The rows are grouped in 4 different ways at once. Each group adds its own fixed numbers to the row, and there is some noise. The rows also spread widely along 12 directions, which tell nothing about the answers.
Some rows, each with its group in each grouping after it:
[ 12  14  -3   7  12   7  19   4   5  -3 -15   9  -5  -2 -17  11   1   8
  -3  -6   7 -10  10 -11 -14   2  14  12] -> K k_413 Y (1)
[ -3 -10   5   0  12  31 -20 -10   2   4  -2   3   7   9   4   0   9   8
 -18   1  12   5  -3  13  18   4   3   4] -> H k_433 X (0)
[  1 -11  13 -14 -24   0   6 -10 -20   0 -24  -4  -7 -15  15   5 -24  -2
 -12 -10   3   3   4  15  -9  -6 -19 -28] -> U k_433 V (2)
[ -4  -6  17   1  -5  22  14 -16   7  16 -20   1  -5 -14 -10  12  -4   1
 -13 -16   2 -17  12   7  -7 -13   7   3] -> U k_413 A (1)
[  3  -1   8  -2  -5  13 -10  10  15 -11   5  15   7   0   2  13   1  -8
   5  -7  17  18  11  -2  -4   2  -4  -5] -> H k_940 A (0)
[ -7  23  26  18 -12 -14 -12  -4 -22  -8  -7  -2  -4 -15  16 -13   2 -18
   5   2   1 -18  11  11 -11  11  27   3] -> K k_940 Y (2)
[ -3  -3  -3   8  -2  15  15   7   6  -9  10  -6 -13 -17  -9  -4  -9  -4
   6  10 -14 -18   3   0  10  -5  14  11] -> H k_413 N (2)
[  4 -22   7  -8   9  19  19   1   4   3 -11  19  22 -20  -9   0  -6 -16
  25 -12  11   2  22   4  -1   5 -10 -11] -> U k_413 V (1)
[-11 -18   8 -12  -6  11  -5   1   9  33  -7  20  11  -3  14   1   1 -11
 -14 -11  -2  15   8   6   5  -7 -14  -6] -> K k_413 N (1)
[ -8  -9   9  11   1  22 -25  28  16 -15   8   8  -3 -15  11  15  -7 -13
  -6   9  -1   6  -4  15   5   3   8  -3] -> K k_413 X (1)
[ -1  -3  12  11   7  21  15  -5 -11 -11 -10 -16 -21 -16 -11   1  -9  -2
  -1 -10  -5 -20  10   0  15  -3  17 -10] -> H k_940 A (1)
[  0  16  11  16  -2  32   8 -18   1  -1   4 -15 -16   1 -14  -3  11  12
 -15 -24   7  -7  15  -6  18  -2  23   6] -> H k_433 A (0)
[  3   5 -15  -7 -22  18 -15  -9  16 -15  -6   1  11  12 -16  13   4  24
  -6   5   5   2  -6   7   4 -11   2  26] -> H k_433 Y (2)
[  6 -10  -2  -8   9  17  11 -11  -5  12  -4   0   3  -2  -4 -13   2   3
   2  -9  -1   1  15   1  25   6   1   0] -> K k_433 A (1)
[  0  -3  -3   0  -7   2  14  -5   1  20  -6   0  -3 -12  -2  -8  -3  -2
   4 -13 -17  -3  15  -3  17  -7   6   2] -> K k_433 A (1)
[  1   8  -4   0 -22  21  10  -8   0  -7   7 -15 -22   1  -1  -5  -9  25
 -35  -3  -3  -3   2   8   8  -5   4   7] -> H k_433 Y (2)
[  7   5   3  -4  -5 -10   1  -4 -17  -4 -23   1  -2  -1   4   4   0   2
  10   3   1  -6   1  -4  -1  -3   6  -4] -> H k_940 A (2)
[  5  -8   0   3   0  -9  12   6  -8 -18 -13   9   8 -29   2  -6 -10 -10
  36  16  -3 -26   6   3  -4   4  10  -1] -> H k_940 V (1)
[  0 -21  14  -5  -8  17  -8 -24   0  17 -16  12  26  -5   3 -10  15   4
  14 -17  10   2  18  17  18  -5  -2  -5] -> U k_433 X (1)
[  8  11  -8  -4 -25 -15   1  -2 -19 -17 -11 -16  -7  -7  -2  -6 -11  -5
  31 -12 -14   4   9  -9  15  -9   1  -6] -> U k_940 A (0)
[  2  -7  -5  -5  17   1  10   7  -4  15  -2  10  -1  -7   5   0 -20 -15
  -9   8  -9   2   1   2  -4   3  -1   2] -> U k_433 A (2)
[  3  25  16  12 -10  -7  20 -14  -2 -15  -6  -4  -3 -20  -9   0 -16 -16
   2   2   5 -27  17   7 -21   9  20  21] -> K k_433 A (1)
[  9   1  -6 -14 -22 -12  -7   5 -19 -16   2  -5   5  -1  20 -18  -3   0
  16  12  -5   8   3   3  13   9  -2  -2] -> U k_413 A (2)
[  5   3   0  13 -13   0 -13  -2   0 -28 -11   1  11 -10  -3   5   7   3
  28   8   1 -15   1   7   7  -2  20  11] -> H k_433 X (1)
[ -4  17   8   4 -37   1   4 -24   2   4   6 -12   3 -12  -5 -21   1   3
   9  -5  -8 -19  20  16  11  -4   6  27] -> K k_940 X (0)
[  3   5  -3   4  -7  28   7  -8  -2 -23   4 -23 -16  -2 -16  -1  -6   9
  -1 -14  -1   0   9  -2  28  -5  10   0] -> H k_433 A (0)
[  6  -3 -10   1   9   8   5   5  10   1 -11  15   6  -9  -9  11  -6  -1
   4   7   1  -8  -2   3  -6   0   7  15] -> K k_433 V (1)
[ -6  -4   4  -8 -17  14  -8 -12  -7 -29 -22 -14   6 -11 -10  17 -25 -11
  -4  -4   8  -1  -2  18  -4  -5  -8  -8] -> H k_433 V (1)
[ 12 -46 -14 -17  25  25  10  16   5   1 -13  18   6 -14  -4  11 -20   4
  16  13  -3   6   0  11  20  -7 -20 -17] -> U k_433 X (0)
[  5  -8   8  -5   1  11  -2  -2 -13   3 -18   6  -8  -5  16  10 -11   6
 -26  -3   9   4  -7  11  -8   2  -7 -19] -> U k_433 V (1)

New rows, each followed by its group in each grouping:
[-14 -10  -5  -9 -14  12  -9 -12  -2   2  -7  -7   8 -14   3  -2 -28 -13
 -13  10 -13 -10  -9  27   3  -5  -7  13] -> U k_433 V (1)
[ -9   0   3   3  -7   2 -19  -1  -5  -4 -20   2   7  -9  -2  15 -14 -15
   5  -2  -6  -1  -4  12  -8  -9   8   0] -> U k_433 Y (2)
[ -7  -3  -1   3 -15   3  -5   6   1  -2  -3   2   6 -10  -2  -3  -2  -8
  20 -13  -7   4  13  -2  12  -7   0  -6] -> H k_940 Y (0)
[ -6 -14 -10  -6   9  -2   0   7 -10  16 -10   7  -2  -5   8  -5 -11  -9
   4   8 -15   0  -6  -4  14  -7  -7  -5] -> H k_940 N (0)
[ -2  -4   0   9  13  14 -14   4   1  14  -8   3  -5  -1  -4   8   3  -7
   5  -5 -13  -1  -3  -2  10 -10  17   7] -> U k_940 A (2)
[  2  -6   4  -8 -13  20 -14  -6   6  -3  -3   6   7   3  -3   0   7  14
  -2   0   8   3   9  16  10  -1   0   8] -> K k_940 Y (2)
[ -1  -5   4   3 -13   3  -5  -3 -15 -19 -11  -6   5 -18   2  -7  -1  -6
  30   7  -3 -16   6   8  11   1  13  -5] -> H k_940 V (2)
[ 12   9  -6  -9   7  22 -11  -8 -28 -24 -11 -20  -6  21  -6 -10  12  16
  -3  -6  12  13   3   0  27  16   7  -4] -> K k_413 Y (2)
[  8   2   3   2  -3   4  -3   4  -5  -4   0  11   3  -1  20 -12  22  14
   0   4  13  -5   0  -4   5  12  14  -2] -> H k_413 V (1)
[  0 -28  10  -7  17   4  -3  13  -8  13 -22  27   9 -12  16   7  -3 -14
  11  12   1   2  -1   5  -5  -3  -1 -18] -> U k_413 N (2)
[  3   0  -8  -6  12  24  -1 -14 -10   2  -6 -11   8  10 -17  -9   5  -7
   8 -19  -1  10  11  -5  24   7   3   5] -> U k_413 A (1)
[  1   6  -2   2 -15  10 -24   1  12 -13  -5  10  12   2  -2  15   2   5
   1   2   8   5  -5  10  -5  -7   5  15] -> U k_433 Y (0)
[  0  -9 -10  -6 -16  43   0 -10  14 -13  11 -11  -2  -1 -16  -1  -2  18
  -6  -9   5   5   6   8  29  -7  -4   6] -> H k_433 V (0)
[ 10 -10   7  -1  14   2  -2  21  -7 -27  -8   9  -7 -12  18  13 -14  -4
  -2  16  10   1  -6   2  -3  11   6 -19] -> H k_433 A (1)
[  5  18 -14  10 -27  -3 -12   2  13 -26   4  -7   8  -4 -12   3  -1   0
  22   2  -8  -5   1   5   8  -4  16  31] -> K k_433 X (1)
[ 18  10  -1  -3 -10  -3   7 -12  -8 -15 -15   2   5   4   1  -3  14  21
  10  -1  12  -8   7  -6   3   4  12   5] -> H k_433 A (1)
[  1   4   9   9   3   6  10  15  -7 -25  10   1  -5 -23   3  -7 -10 -17
  12  10   6 -11   7   1  -6  14  13  -4] -> H k_413 V (2)
[-10  -3   2   5  -5  13 -19  -3   0   4  -8  -6  -1  -5  -4   5  -6  -7
   2   3 -13  -4  -2  16  12  -9   7  10] -> K k_940 X (2)
[ 14  -3 -11  -1   0  -9  28  14  -2  -8 -15   3 -17 -23  -4   9 -27   6
  11  12 -12 -14   3  -2  -2 -11  -2  -2] -> K k_433 X (0)
[  6 -23  -2 -12   0  11  -3   2 -10 -22 -14  -4  13 -14  -5  -3 -15  -7
  35   4   1   5  14  13  28   3  -9 -14] -> K k_433 X (0)
[ -2  -5  -9  -2 -12  19  -5  -4  15  11  -1   6   2  -5  -6   1   6  11
   0  -5  -9  -3   3   5  14  -9   3  17] -> K k_940 V (1)
[  2 -13   2   0  10  33 -11 -17  -2 -16 -11  -3  15  -6 -16   5  -2  -2
   7   0  10 -12   2  17  11   3   9   8] -> U k_433 V (1)
[  4   5  17  10 -34   5   6  -8   8   7  -3  11  -9 -17  16   1  14  22
 -10  -6   6 -17   7   6  -9 -11  17   1] -> H k_433 V (2)
[ 22  -1 -11  -7  -4  -8  12   7  12  10 -13  26   9   2   2   9   7  17
   6  -1   8   9   8  -8  -6  -3  -7   5] -> K k_433 X (1)
[ -4  -6   7   9   1  39 -20   1  14 -11  17   2  -1   0   1  -1  12   7
  -6   1   6  -2   3  10  26   2  19   8] -> H k_433 A (0)
[  2 -24   2  -6  13  22 -14  18   0  12  12  13  -5  -1  23  -9   2   6
 -15  16  -2  10  -2  15  21  10  -6  -9] -> K k_940 X (2)
[  1  -6  11  -5   1  -5  24 -21 -24   0 -27  -1  -5 -17   5  -8 -17  -1
 -10  12   0 -30   1  10  -7   2   2  -5] -> H k_433 N (1)
[  6  -2  -1   9  14  39 -13   6   8 -20  -4  -1  -9   1 -16  16  11  12
  -1   3  11  -7  -4   3  10   3  23  11] -> K k_413 V (2)
[  3  -9   1  -9 -19  10   6   3   7 -14 -14   7   0 -12  -4  22 -18  -1
   0  -6  10   9   3   6 -11 -10 -14 -12] -> H k_433 V (2)
[ -7  -1  16   9  -9  17 -15  -2 -14 -22  -5 -14 -17  -9   6   2  -7  -7
  -9  -4  -1   0  -2  10  14  -1  14 -15] -> H k_433 N (2)
[ 12  -8  -4 -12  -2  -7  20   6  -2  -9 -18  16   3 -15   0  10 -15   2
  12  12   7  -7   4  -1 -19  -1 -11  -6] -> H k_940 V (2)
[ 12   0  -6  -5  -1   5   9  11   2  -2 -23  12 -11  -5   0  29 -11  10
 -16  -3   8   4 -10  -6 -21  -9  -5  -5] -> U k_413 V (1)
[ 16   0 -15  -7 -16   9  17  22   5 -24   9  -8 -27  -6   4   6 -12  20
  -7  11  -7   3  -2  -8   8  -4  -1  -3] -> H k_413 A (2)
[  9  13  17   4  -9  10   9 -19  -6  -3 -22  -5  -7  -4 -12   9   6   8
   1 -19  10  -7  18  -1   0  -4  17   1] -> K k_433 A (2)
[ 11   0 -12  -6 -25  -4  -6 -13   2 -10 -22   1  12  -1 -11   9  -1  16
  24   1  -2  -4   3   5   7 -17   0  15] -> U k_433 X (0)
[ 19  10 -15  -1  12  -5  25  -4  -7  18 -30  10  -7   3 -11   8   6  14
   1 -14  -2  -1   3 -23  -4  -5   6   5] -> K k_433 V (1)
[ 13  -2   7   6  -8  13  -2  14   7 -15   5  14  -5  -2  11   0  21  16
   5  -4  13   5   5 -10   9   3  11  -8] -> H k_413 N (1)
[-14 -37  10  -6   8  40 -12   1 -13   4  -1  -8  -5 -19   9  -9 -20  -6
 -10  -4 -10   1   4  28  36  -3  -6 -29] -> U k_433 Y (0)
[  6  -8 -15  -3  27  20 -10  23  -2  -9  13   5 -10  11  13   3  -9   3
 -23  13   6  22 -13  -2  15  13  -9  -9] -> H k_433 X (0)
[  8   0  11  10   8  17   0   2  -3  -5 -13   0 -11  -6  -8  10   3   1
   8 -11   5  -1  12   0   5  -2   9  -7] -> K k_940 X (2)
[ 11 -13  -3 -11 -11  10  -1  12   1 -13   9  13  -1  -5  17  -7   2  14
   1  11  10   8   3   3   6   8 -10 -12] -> H k_940 V (2)
[ -8   6  -1  12  20  25 -31  -7  -7  11 -13  -9  -8  15  -7  13   9  -2
 -15 -15  -8   4 -14  -3  22  -9  25  10] -> U k_433 A (0)
[-13  -1  -4   4  -7  26  -6  -8  19  21   0   4   4  -3 -13   9   3  -4
  -7 -24  -3   9   6  -2  13 -17   2  10] -> H k_433 V (0)
[ -5  -8  -5   0  13  34 -22  11  -3   6   3  -2 -14   6   9   2   7   9
 -25   1  -1  11 -13   5  27   3   8  -1] -> K k_413 V (0)
[  4  10  11  -1 -10  24  -6 -16   8   1  -2   0  -6   8  -5  11   1  12
 -28  -5  13  -2   2  11  -9  -1   5  15] -> U k_940 A (2)
[  2  -4 -11   1   3  16   2  10  -3   2  -2  -4 -11  -7   0  -1  -3   4
  -1  -8 -11   2  -3  -6  15  -5   4  -4] -> U k_413 V (1)
[  3  -2  -6   5  20  15 -13  17   8  -1   4  17   4   1  -1   3   4  -3
   4   9   4   4   2   0   5   7   7  11] -> K k_940 Y (0)
[  9   4   0   2 -23   7  -9  -1  27 -16   1  18  12  -2  -3  18   4  16
  -3  16  15  -6  -2  13 -17  -5   5  27] -> H k_433 X (2)
[ 14  11  -8 -22 -22 -12  -8  -2  -7 -17  -6   5   5  13  13   1  -6  16
 -10  19  14  10   0   7  -6   9 -15  11] -> K k_940 A (0)
[-12   7  27  17 -18  32  -9  -5  23 -12   7  -1   0 -18 -11  17  -9 -15
  -6 -23  13   6  20  18  -2  -4   5   2] -> K k_433 X (0)
[ -2  -8   3  19  -1   9   3  19  18   6  -2  19   4 -28  -8  12   0 -20
  33 -24 -12   3  14 -11   3 -12  16  -7] -> U k_433 V (1)
[ -1  -5  -1  -6  17  11   2   7 -12   0  -2  -1   1   2  -5  -6 -16 -26
   2 -17   0  22  13  -7  14  14 -14 -16] -> K k_940 N (1)
[  8  -8 -16  -8  -9   5   1  20   3 -19  12   7  -5  -8  16  -1 -15   8
  -3  21   0   4  -8   3   6   5  -7  -3] -> H k_433 V (0)
[ 17   2   0   4  26  12  16  -3  -5  15 -15  10 -10   5  -2   1  14  16
  -8  -8   6  -4   7 -14   9   6  16   0] -> K k_433 A (1)
[ 17   7 -13  -3  -6 -14   7   6   2 -13   7  22  16   0  15 -14  10  11
  11  22  11  -7   0  -3  -8  17   7  18] -> H k_433 V (1)
[ -2  -3 -11 -20   3  -3  11  -3  13  10  -4  26  33  -7  -6  -4 -15  -9
   2  35   8 -15   4  19 -21   8 -11  41] -> K k_413 Y (0)
[  2   3  -7   0 -16   3  17  14   4  -3   3  -2 -16 -11   1   2 -16   3
  -8 -20  -9  13  11  -9   6  -7  -6 -17] -> H k_433 Y (1)
[  2  -8  -1  -1   9  15  -8   9  -3 -27 -20   2   1  -6  -6  21 -14  -4
   4   0   8   3  -4   5   0   1   2 -14] -> H k_433 Y (1)
[ -6  -4  -7   1   2  25 -20  18   9 -20  -9  -5 -15  -8 -12  33 -24  -8
  -5   2  -4   9 -10   6   3 -11  -2  -3] -> K k_940 V (0)
[-11 -15  23   5  12  32  23  -7   3  15   5   8  -4 -32   2 -10 -16 -15
 -18   5   8 -27  14  23  -7   7   4   0] -> U k_413 V (0)
[ -2 -16  -3  -6 -12   7 -15  13  20  12   0  29  21  -8  14   4  12   1
   8   6   2   5  -2   8  -3  -4   0   7] -> U k_413 V (1)
[-12  -1   1   4 -13  18  -8 -13   4  -9   4  -7  13 -17 -12  -8 -12 -18
  14  -2  -7 -15   8  20   7   0   8  17] -> U k_940 V (1)
[ -9  -2   3   7  -8  20   3 -18   3  13  13  -1   4 -10   9 -27   9   9
 -17  12  -5 -28   0  17  15   6  19  24] -> H k_433 V (1)
[ -4  -3  11   2  -6  -1   0  -3  -8   0 -20   2  -1 -17   3  11 -18 -17
   2 -11  -5  -3   6   7  -6  -6   5 -12] -> U k_433 A (1)
[  8  -4  -2   8  24  27  -5  18   0 -13 -10   6 -12  -2 -12  19  -5   1
   0  -9   7  10   3  -5  12   2   9 -14] -> K k_433 Y (0)
[ -5 -28 -10  -2  28  20  19   3  -7   6  -3  -2  -3 -17 -13 -12 -21 -15
  12  12 -19 -15   3   4  26  -2   2  -3] -> H k_433 N (2)
[  1 -15   4  -2   3  19  -7   9   5 -26 -23   6   4 -12 -16  31 -16  -5
   8  -3  11   5   2   9  -7  -7  -1 -14] -> H k_433 Y (2)
[  2  10   3  26  25  -7   6  27  10  -7  -4  18 -13 -18  -2  20 -12 -16
   6  20  -6 -20  -8  -6 -27   0  24  12] -> H k_940 X (2)
[ -9  -5  17   6  -3  18   8 -24   4   1 -35  -2   8 -18 -25  23 -14 -12
  11 -20   9 -13  15  10  -5 -19   1  -2] -> H k_433 X (0)
[ 11  -3   9   7  -5  15   6   8   7 -19   9   5  -1 -19   0  -5  -2   1
  16   3   8  -3  17   9  11   7   7  -1] -> K k_433 X (0)
[ -3  -3  -2  -1 -13  -7  -5  16  -4  -7  -5  10   1 -13  22   0  -1  -3
   3  12  -2  -2  -7   1  -3   1   2  -5] -> H k_413 V (1)
[-15 -29   3   0  28  40  -5   8  -5  15   6  -3 -13  -6   6  -3 -15 -14
 -28  -3 -10  12  -4   8  29   1  -3 -21] -> H k_433 N (2)
[ 14  11  13   7 -30   3   9  -5  -1   0   1   1 -17  -2  17 -10  23  32
  -8 -22   9   2  17  -7   9  -3   5 -13] -> H k_940 X (1)
[  4  -8   0  -2 -32  -1  19  -1   1   0  15  -2  -8 -26  13 -26 -14   7
   3   2 -18 -14  13  11  14  -7   0   0] -> U k_433 N (1)
[  7  -5 -25  -8  -1  15  -9   8   3  -5  11  -5  -1  17   5  -7   1  13
 -10  -9  -5  31  -5  -7  31   4 -14  -5] -> H k_433 X (1)
[  7   1  -3  -3   3  17  -4   6  19   0 -16  14  -2   3 -12  29   7  13
  -6   3   9   1  -1  -3  -6 -12   7  18] -> K k_413 A (0)
[ -7  -4 -14  -4   7   0   5 -13 -16   8 -18  -6   6 -10  -5  -9 -14  -8
   6  13 -14 -20  -7   6  11  -3   4  13] -> H k_433 V (0)
[ 19  10   0 -11 -16 -14  14 -12 -14 -19 -20   1   3  -6   0  -2  -3  12
  17   9  11 -13  12   1  -4   3   3   7] -> K k_433 A (0)
[ -6  -2  -4  -7   5  11  -5   2  -5  -6  -7  -7  -3  -3  -2   9 -31 -13
 -17   8  -4   4  -3  15  -1   4 -14   4] -> K k_940 X (1)
[  5   1 -11   1   8   3 -10   6  -4   1 -18   9  -5  -2  -1  16  -7   2
   3   6  -4  -4 -13  -3  -6  -8   4   6] -> U k_940 V (0)
[  7  -9  17   0  -6  18  -1   3   7  -4  -1  19  -2 -14  11   8  -3   7
  -7   0  21  -2   8  14 -13   2  -3  -9] -> U k_940 V (0)
[  0 -22 -11  -8  21  22   7  15  14  31  12  23   8  -2   4 -13  -1   0
  -9   0  -5  11  11   2  19   7 -12   1] -> K k_940 Y (1)
[-14 -16  14   9  11  36  -5  -4 -10  -6  -2 -17 -17 -14  -9   1 -23 -20
 -10 -19 -10   0   6  13  22  -3   2 -19] -> U k_940 N (1)
[  2 -11   6 -15  -2  18   8 -16   0   6 -15   7  11  -2  -6  -2   0   4
  -6   0  11  -5  10  12   4   1  -8   7] -> K k_413 N (1)
[ -7   8   0  10  10  11   0  13   2  -1  -4   2   0  -3 -10   6  -1 -19
   3 -13  -1   8   6 -10  -1   0  11  -1] -> H k_413 Y (2)
